The rows are grouped in 4 ways, from coarse to fine. Each group lies inside one group of the grouping before and may be the whole of it. The rows also spread widely along 11 directions, which tell nothing about the answers.
In the rows, 128 means zero.
Some rows, each with its group in each grouping after it:
[152 146 136 151 177 114 109 115 141 147 150 132 132 138 128 113  93 126
 166  96 108 138 150 111 130 127 109 134 123 150 127 128 138 134 130 103
 135 144]	tero Q553 Q752 musi
[164 120 137 159  82  82 130 110 168 146 132 118 138  85 106 125  94 128
 151 130 117 113 161 105 107 141 156 126 158 123 129  79 121 120 158 132
 122 105]	tero Q553 Q774 Fug
[110 102 136  73 119 147 108 149 122  42  67 117 129 127 122 118 121 166
 105 169 153  85 126 185 173 118 184 111 146  98 111 216 108 117 100 169
  83 197]	bes Q259 Q198 Lumu
[103 123 142 129 151 151 135 120  63 120 169 125 117 156 157 140 155 100
 105 114 116 136 105 111 159 136 118 141 124 140 140 147 121 135  86 129
 149 130]	tero Q553 Q752 bar
[ 98  90 191 163  95 132 159 128 148 188 181  89 160 123 137  90 106 115
 153 183 154 179 173 121 105  81 143 107 120 104 108  97 192 103 181 132
 151  84]	tero Q268 Q317 doli
[ 88 100 193 152 134 109 184  98 109 146 209 100 133 174 147 109 139 106
 115 171 164 142 119 115 122 126 153 110 141 139 138 120 145 112 162 123
 148 109]	bes Q83 Q555 ruluv
[ 78 103 207  90 133 102 184 121 106  75 218 134 156 166 144 132 154 109
 108 176 232  96 112 155  97 119 143 143 163 120 105 139 160 128 192 108
 105 106]	tero Q268 Q800 Zate
[124 146 139 125 168 126 136 143 121 117 126 146 133 139 111 120 140 124
 124 116 137 131 108 142 140 129 146 128 153 136 109 122  92 135 159 111
 149 116]	bes Q38 Q126 fod
[ 97  97 111 202  80 202 115 113 124 194 118 139 141 150 190 135 160 107
 137 115  78 232 121  85 147  66  89  88 110 117  91  41 120 105 112 168
 178 113]	tero Q452 Q798 gebo
[106 120 139 158 134 155 151 138  97 159 148 122 131 135 135 114 154 122
  99 128 105 163 105 116 164 115 149 117 148 118  92  91 107 116 130 131
 162 101]	tero Q452 Q798 merid
[128 114 150 168 125 137  97  90  86 154 152 114 129 142 173 123 130  83
 166  88  79 130 127 107 151 128 122 114 103 165 156 128  88 124  81 151
 174 139]	tero Q268 Q317 Gel
[108  88 146 129 125 146 125 129 119 121 139 105 135 136 146 125 121 137
 116 158 129 153 141 125 136 112 124 115 117 117 127 145 164 124 110 150
 109 139]	tero Q268 Q263 limem
[165 135  89 184 127 123 110 100 144 159 117 151 108 119 134 150 130 126
 151  86  76 146 131  83 138 145 119 124 130 141 135  79  97 123 113 128
 134 137]	bes Q83 Q555 Zudes
[118 136 130  91 209 138 112 161 142  74  86 129 138 162 100 104 115 168
 109 136 144 141 114 176 158 120 136 106 144 136 111 182 112 150 136 130
 106 172]	bes Q38 Q126 givad
[121 192  90 104 166 142 125 133 100  97 142 179 106 145 122 165 190 122
 163  88 148 117 131 166 132 136  93 155 118 117 145 139  97 162 142  97
 127 147]	bes Q83 Q555 Zudes
[148 134 125 108 190 112 101 143 149 106 101 129 148 140 106 109  98 148
 132 109 121 140 128 154 133 130 107 118 132 157 131 143 114 155 138 124
 115 141]	tero Q268 Q263 limem
[169 152 142 145 215 145  74 166 144 163  79 118 141 115 103  57  60 151
 166  87  68 136 140 152 189 106 163 118 127 134  72 170 102 116 117 111
 161 165]	tero Q452 Q798 gebo
[165 155 128 102 160 105  77 140 109 119 114 112 123  90 102 120  99 121
 173  89  93  85 163 158 144 156 134 148 105 143 174 191 110 155  95 123
 132 151]	tero Q268 Q317 doli
[173 150 111 152 125 142 104 161 121 183 136 166 113  56 120 160 118 111
 153  84  89 127 155  81 122 132 123 196 127  96  87  99 163 119 135  81
 146  91]	tero Q452 Q798 gebo
[122 143 110 139 144 123 139 133 148 141 105 107 146 139  93  95 138 154
 117 130 107 175 128 161 147 119 130  76 149 135 127  84  82 146 153 147
 144 117]	tero Q452 Q798 gebo
[125  85 152 130 148 133 116 138 125 125 111 123 152 145 143 118 107 127
  80 127 110 161  95 107 148 121 128 121 153 154 104 115 119 125 121 145
 141 117]	tero Q452 Q798 merid
[140 158 127 123 122 104 115 117 101 123 148 111 120 101 109 130 140 113
 173 106 112  86 160 160 135 152 140 132 117 130 177 150  95 149 113 130
 133 137]	tero Q268 Q317 doli
[119 154 124 134  91 131 125 107 126 123 149 153 120 121 138 148 157 112
 192 121 149 108 165 147 113 113 128 134 116 105 142 128 122 126 148 121
 133 144]	bes Q259 Q198 Lumu
[166 133 119 133 119 121 103 140 112 139 104 164 119  83 124 148 121  99
 131  82  96 106 112  98 137 147 148 169 145 140 119 115  92 119 125 114
 163  97]	bes Q259 Q198 Lumu
[177 166 141 140 186  98  91 132 156 165 138 131 138 105 103 103  65 121
 195  83 104 125 176 123 117 129 111 153 113 151 135 141 149 141 150  83
 150 131]	tero Q553 Q752 musi
[139  97 140 150 121 145 144 163 115 141 105 132 138  91 121 111 122 132
  79 128 107 136  89 104 172 125 189 132 177 111  50  91  96  97 134 136
 141  85]	tero Q268 Q800 Zate
[115 111 166 103 173 137 113 154  84 125 132 120 150 142 137 110 120  96
 103 113 122 148  98 136 148 125 121 141 128 163 130 156 112 142 118 129
 170  98]	tero Q268 Q317 doli
[158 101 161  93 220  69 107 129 110  93 145  92 136 143 105 111  66 132
  85 120 108 102 110 116 137 185 131 145 137 195 177 197 136 157  92 119
 105 140]	tero Q268 Q317 doli
[115 142 116 119 134 153 106 135 131 128 128 123 133 132 133 133 128 133
 159 128 128 165 172 144 125 101  84 126  97 115 147 145 165 146 121 131
 126 149]	tero Q553 Q752 musi
[127  84 151  90  75 130 108 144 124  99 106 147 139  94 146 163 115 106
 109 148 153 113 134 111 105 122 132 168 134 117 130 151 162 118 133 139
 124 108]	bes Q259 Q198 Lumu
[138 111 173 110  87 110 110 131 127 123 115 120 136  90 130 128 109 101
 153 137 141  86 150 144 127 130 170 143 134 119 140 158 118 116 142 139
 147 121]	bes Q83 Q555 Zudes

New rows. What belongs after each?
[ 78 124 140 150 101 149 146  86  69 121 189 119 123 172 175 144 196  92
 149 125 132 135 120 137 141 119 113 103 114 132 161 114  93 135 100 156
 147 138]	tero Q268 Q317 doli
[ 79 108 134 145  69 177 153 128 100 140 139 140 128 131 160 141 180 106
 124 153 144 165 124 124 138  88 139 120 128  94 109 100 126 105 140 150
 160 103]	bes Q259 Q198 Lumu
[136 122 154 160 102 135 101 106 137 141 138 141 139 124 161 128 119 114
 183 110 117 107 148 122 135 104 142 125 132 116  97 116 116 106 129 132
 134 159]	tero Q452 Q798 merid
[111 158 121  87 106 132 121 144 120  83 106 133 141 120 111 133 159 128
 147 126 156 117 146 192 132 116 123 122 138 106 141 138  90 157 149 145
 131 131]	tero Q553 Q774 Fug
[131 132 156 128 129 135 125 147 103 148 149 134 131 101 129 127 128 108
 136 118 123 115 135 126 137 124 148 159 136 111 100 132 136 118 136 110
 152 107]	tero Q452 Q798 gebo
[142  92 137 158 116 127 116 109 137 142 130 141 127 128 153 139 106 117
 125 124 109 141 124  76 126 126 133 135 132 143 121 113 139 106 119 133
 133 127]	bes Q259 Q198 Lumu
[145 117  76 118  98 151 101 141 142  76  41 172 124 110 128 158 147 151
 102 108 112 123  97 130 159 127 143 122 167 117  94 107  62 122 112 160
 104 151]	bes Q259 Q198 Lumu
[121 102 143 111 125 132  98 114 135  86 108 133 135 148 151 132 111 131
 141 137 139 115 135 138 133 115 130 120 121 137 140 175 131 123 111 149
 110 176]	bes Q259 Q198 Lumu
[146 148 155 108 136 113  97 138 111 140 124 103 117  88 107 113 100 111
 179 121 112  89 177 161 140 141 157 148  96 121 175 202 133 135 117 122
 155 142]	bes Q83 Q555 Zudes
[141  75 174 110 105 102 125 129 198  81 145 182 173 131 155 163  94 133
 135 155 216 110 136 103  62 101 107 164 176 119  57  93 192 113 205 106
  58 124]	tero Q268 Q317 doli
[135 101 153 126 136 146  95 141 132 103  99 149 153 134 155 121 111 120
 137 110 132 120 105 132 150 104 138 130 151 136  75 132  99 115 127 141
 127 145]	tero Q268 Q317 doli
[118  96 158 124  42 111 141 115 120 126 124 127 139  96 141 152 151  90
 120 147 148 111 126 125 113 132 158 130 153 120 146  94  98 117 154 158
 156  83]	bes Q83 Q555 Zudes
[147 211  91 136 140  99 123 121 142 148 132 142 131 112  81 123 161 128
 198  77 112 124 166 183 120 133 110 115 129 129 160  83  67 169 173 105
 154 121]	tero Q452 Q798 merid
[141 145 110 154 128 140 115 133 127 156 120 153 137 112 130 131 145 113
 156  87 105 157 129 126 131 114 106 128 128 132 112  76  95 135 147 122
 156  99]	tero Q268 Q263 limem
[125 132 126 131 132 147 116 145 134 135 111 125 138 122 120 117 128 143
 135 128 114 148 142 147 148 107 134 116 132 110 106 123 124 130 134 134
 132 137]	tero Q452 Q798 merid
[148 103 124 149  41  96 121  84 147 111 149 165 133 103 158 197 149 107
 140 115 138  89 137  84  86 145 116 149 161 122 131  58 121 123 139 138
  95 124]	tero Q452 Q798 merid
[115 114 154 129 123 151 132 160 102 162 145 121 143 101 131 125 131 102
 121 133 127 164 137 120 127 110 122 152 122 117 114 120 157 128 146 120
 164  73]	tero Q268 Q317 Gel
[126 118 113 125 135 142 112 118 118  83 128 178 134 160 164 172 150 115
 114  95 138 140  94 102 125 125  83 147 150 145 108 101 106 140 121 131
 113 137]	tero Q553 Q774 Fug
[136 176 119 142 195 122 133 142 154 145 138 148 132 142  93 111 128 142
 167 108 134 157 148 149 122 118 117 122 128 131 118 114 123 147 180  87
 141 127]	bes Q38 Q126 fod
[128 123 129 152 109 105 130  93 137 140 146 107 138 138 131 126 126 119
 142 123 113 149 147 117 121 132 111  99 130 150 167  93 112 139 127 147
 139 124]	tero Q553 Q752 musi
[162 154 122 135 140 108  94 119 122 155 137 114 103  90 111 136 103 119
 184 106  90 106 187 126 126 154 129 152  87 126 188 175 148 140 104 112
 136 149]	bes Q83 Q555 Zudes
[130 153 115 153 163 142 107 119 131 157 152 166 124 147 144 156 141 104
 170  91 119 175 145 102 100 114  67 145  98 145 144 103 150 146 146  97
 153 122]	bes Q38 Q126 fod
[114 111 168 160 103 110 140  84 117 127 188 142 126 148 165 157 146  90
 156 129 150 109 130  96 104 131 136 132 138 138 136 108 128 116 144 125
 137 129]	bes Q38 Q126 givad
[120 104 132 133  94 150  96 113 132 117 118 126 138 131 165 145 120 120
 149 129 122 146 154 117 129 104 100 120 113 122 136 131 146 125 101 156
 123 157]	tero Q553 Q752 musi
[110 153 158 114 127 141 121 144 108 130 144 119 141 113 124 103 139 116
 185 130 149 113 166 187 139  98 145 125 108  99 122 163 127 131 148 125
 151 134]	tero Q268 Q800 Zate
[136 141 118 116  94 139 124 161 139 125  95 135 139  76 100 126 141 138
 146 130 135 122 154 167 134 112 147 129 143  88 101 108 109 131 160 134
 126 106]	tero Q268 Q263 limem
[139 131 143 147 125 121 149 130 101 142 167 131 118 102 125 135 132 110
 119 119 120 108 126  99 143 145 159 157 154 116 106 110 127 117 129 108
 138 103]	tero Q553 Q752 bar
[167  73 147 122 168 115  67 148 168 121  56 119 169 128 131 100  46 136
 105 110  90 161 110 108 139 123 115 115 142 183 114 136 118 132 113 154
 129 132]	tero Q268 Q317 doli
[111 118 125 159  85 128 143 103 134 147 157 126 140 130 144 142 155 118
 148 137 133 164 149 121 107 111 106 103 122 120 139  71 134 131 148 145
 132 109]	tero Q268 Q800 Zate
[103 139 113 148 133 190  87 128 107 133 101 128 136 154 162 113 154 124
 179 102  97 169 141 165 171  79 101  88  93 123 121 139  90 134  95 162
 155 171]	tero Q268 Q317 Gel
[115  86 171 143 101 159  98 118  80 153 136 108 117 121 179 132 118  83
 141 129  96 130 135 101 156 117 146 140  93 129 148 176 141 102  74 154
 172 137]	bes Q83 Q555 Zudes
[123 137 150 105 170  79 126  90 113  85 153 134 136 180 130 124 132 106
 136 106 145 100 104 149 121 153 120 117 139 191 183 153  76 154 137 125
 141 143]	bes Q259 Q198 Lumu
[110 150 121 142 161 130 154 128 108 145 183 113 122 142 112 124 153 135
 137 132 128 160 151 137 129 131 110 123 116 123 148 120 147 150 138 110
 126 118]	tero Q268 Q317 Gel
[115  72 194  99 113 109 120 130 120 107 144 111 163 130 150 126 100  99
 110 154 158 120 124 125 109 122 131 139 139 150 137 149 150 128 138 145
 131 105]	tero Q268 Q317 doli
[ 90  93 156 145  34 123 160 100 111 137 166  82 132 111 139 136 158 121
 123 183 135 124 162 134 127 121 163  98 134  90 153 105 139 115 124 171
 124 120]	tero Q452 Q798 merid
[122 114 177  62 185 137 108 183 118  83  84 135 152 136 120 105 101 126
  97 138 163 121 100 171 151 116 146 151 146 139 101 201 123 133 151 120
 143 128]	bes Q83 Q555 ruluv
[137 197  75 125 160 143  95 129 124 138 114 149 109 125 106 135 149 131
 197  83 100 147 171 165 131 120  88 129  82 128 176 150 112 161 121 110
 148 157]	bes Q259 Q198 Lumu
[134 109 150 133 116 132  83 107 130 111  89 141 145 144 161 116 110 105
 160 102 113 117 115 134 146 108 142 108 130 158 127 145  74 113 114 157
 158 157]	bes Q259 Q198 Lumu
[138 105 118 165 131 134 142 134 156 148 107 152 135 127 124 120 119 141
 100 127 115 169 102  88 139 117 149 118 167 132  77  69 110 103 157 126
 137 101]	bes Q259 Q198 Lumu
[137 104 111 152 109 141 110 136 131 153  80 119 142 112 128 122 125 128
  95 113  74 175 107 108 154 121 129 101 146 140 116  77  84 126 112 163
 159 104]	tero Q452 Q798 gebo
[123 119 118 152 144 125 137 113 112 130 140 100 125 142 122 115 137 140
 116 128  97 145 122 127 159 141 140  95 135 141 144 117  96 135  99 150
 122 138]	tero Q268 Q317 doli
[131 147  82 185 138 118 131  68 159 143 173 141 122 171 143 150 153 146
 183 107 115 171 162 110 102 123  63  90 107 142 158  63 131 150 134 127
  93 163]	tero Q268 Q263 limem
[123  85 122 104  99 124 115 120 108  65 101 138 142 135 150 165 151 120
  79 124 131 117  88 121 136 146 118 124 162 152 136 116  82 142 102 171
 103 129]	tero Q268 Q317 Gel
[139 138 162 116 138 116 109 120  88 128 171 146 114 113 145 146 119  82
 168 103 133  80 146 116 117 141 136 182 108 137 153 182 147 124 120  96
 153 131]	bes Q259 Q198 Lumu
[123 145 139 163 145 146 154 120  77 132 175 161 114 137 150 133 167 101
 128  90 123 107  87 102 170 134 159 150 170 122  69  94  75 107 126 105
 155 116]	tero Q553 Q752 musi
[159 143 123 132 184  95 124 133 166 123  90 130 140 139  87  94 103 152
 127 108 115 137 115 150 148 142 149 100 161 160 123 114  69 140 163 123
 135 131]	bes Q83 Q555 Zudes
[142 123 117 154 152  81 155  82 129 110 174  90  91 144 108 136 122 164
 119 151 111  99 149 108 140 183 156 110 134 134 181 152 136 131  95 129
  68 184]	bes Q83 Q555 ruluv
[150 119 132 100 125 136 104 172 127 124  93 135 140  78 112 136 100 122
 107 120 119 132 138 122 136 128 129 164 142 117 110 139 146 134 128 123
 136 100]	tero Q553 Q752 bar
[118 114 122 128 123 138 121 129 112 132 145 105 120 120 130 144 132 136
 114 143 106 147 154 120 134 131 116 131 112 113 153 142 165 138  97 139
 114 141]	tero Q452 Q798 merid
[136 152 127 157 135 138 132 118 126 141 158 180 116 135 150 155 155 107
 171  94 141 126 129 109 122 121 117 156 135 119 100  98 120 119 159  93
 138 128]	bes Q83 Q555 ruluv
[134 143 113 143 188 145 115 128 108 120 147 152 116 153 139 138 138 140
 127  93 103 134 113 114 158 133 114 140 134 133 102 133 121 134 103 107
 114 162]	tero Q452 Q798 merid
[147 124  71 142 123 125 102 106 133 101  98 139 119 137 133 164 137 141
 111  95  85 154 117 102 134 149  87 114 136 152 159  94  91 155  88 158
 105 147]	tero Q553 Q774 Fug
[158 129 105 130 168 128  96 157 133 142  78  99 127 100  90 104  91 161
 106 114  62 151 137 134 170 141 143 117 129 135 133 145 115 141  94 139
 130 142]	tero Q452 Q798 merid
[153 145 104 100 134 137 105 184 161 145  73 137 130  68  81 133 106 150
 136 132 123 158 173 149 119 121 119 154 117  96 129 141 166 144 160 113
 129 105]	bes Q83 Q555 Zudes
[136 120 120 159 144 125 109 106 147 154 113 124 132 153 137 120 116 125
 146 111  95 176 134 114 133 122 104 100 114 159 156 106 111 135 125 142
 151 136]	bes Q83 Q555 Zudes
[132 125 121 140 110 107 135 104 149 110 162 160 141 135 142 164 146 125
 147 120 158 129 137 116  89 127  95 133 143 129 125  78 138 139 161 119
  96 123]	tero Q268 Q800 Zate
[158 127 196 166 136  86 112  85 158 142 158 127 137 134 144  91  78 111
 217 116 138  63 158 131 133 124 187 121 139 138 107 149 105  92 158 112
 137 173]	bes Q83 Q555 Zudes
[140 148  85 162 141 126 116 104 123 151 140 157 125 146 139 162 160 114
 132  73  85 173 115  96 120 138  67 126 127 162 152  56  95 156 122 123
 147 113]	tero Q452 Q798 merid
[144 121 133 120 107  94 107 105 122 115 133 107 132 107 124 137 120 116
 149 120 114 101 153 137 118 151 125 122 120 145 180 135 113 146 113 147
 120 133]	tero Q268 Q263 limem
[103 154 127 162 189 147 158 131 111 172 166 100 131 166 112  85 137 135
 125 125 103 199 133 134 160 112 116  95 119 138 130 109 125 142 135 116
 167 113]	tero Q553 Q752 bar
[139  48 161 172 108 141 107 109  77 155 149 119 126 120 190 151 108  80
  82 110  70 141  87  32 152 147 134 151 132 166 124 114 130 100  58 155
 153 103]	tero Q268 Q317 Gel
[128 126 154 153 169 101 114  74 133 117 183 129 141 188 159 124 117 114
 177 105 132 125 137 123 114 129  93 108 117 177 155 129 121 143 128 122
 117 170]	tero Q268 Q317 Gel
[158 147  82 152 153 108 121 115 161 133 118 143 129 131 105 140 122 148
 127  94 100 164 134 104 122 144  89 118 146 151 139  69 109 152 136 120
 115 124]	tero Q553 Q752 musi
[ 96 135 191 140 126 111 164  98  99 144 206 117 129 155 144 115 152  88
 166 143 166 109 141 145 120 123 153 127 125 128 148 138 124 120 166 113
 165 116]	bes Q83 Q555 Zudes
[ 84 107 133 132  60 134 174 104 101 108 165 124 118 132 142 155 185 118
 108 172 160 126 128 127 124 127 153 116 144  98 143 107 125 116 136 153
 121 114]	bes Q259 Q198 Lumu
[109 125 181  96 133 140 118 141 105  81 140 194 170 154 173 143 159  75
 147  94 194 101  83 152 118  97 116 161 168 144  65 114  82 128 185 110
 156 104]	tero Q268 Q317 Gel
[148 117 154 167  56 108 154 128 129 178 146 154 147  68 129 141 139  74
 125 106 127 130 116  77 109 129 154 157 183 124  86  19  96 105 188 116
 186  25]	tero Q553 Q752 musi
[128 157 145 154 168 135 132 130  98 170 181 130 122 130 129 115 135 111
 157 101 107 135 141 124 143 124 130 145 117 125 117 127 133 129 134  93
 162 121]	tero Q452 Q798 merid
[126 114 149 142 109 104 130  94 131 108 153 134 139 147 147 140 138 122
 134 124 137 103 120 123 126 132 137 117 156 138 123 101 100 125 137 138
 115 146]	tero Q452 Q798 merid
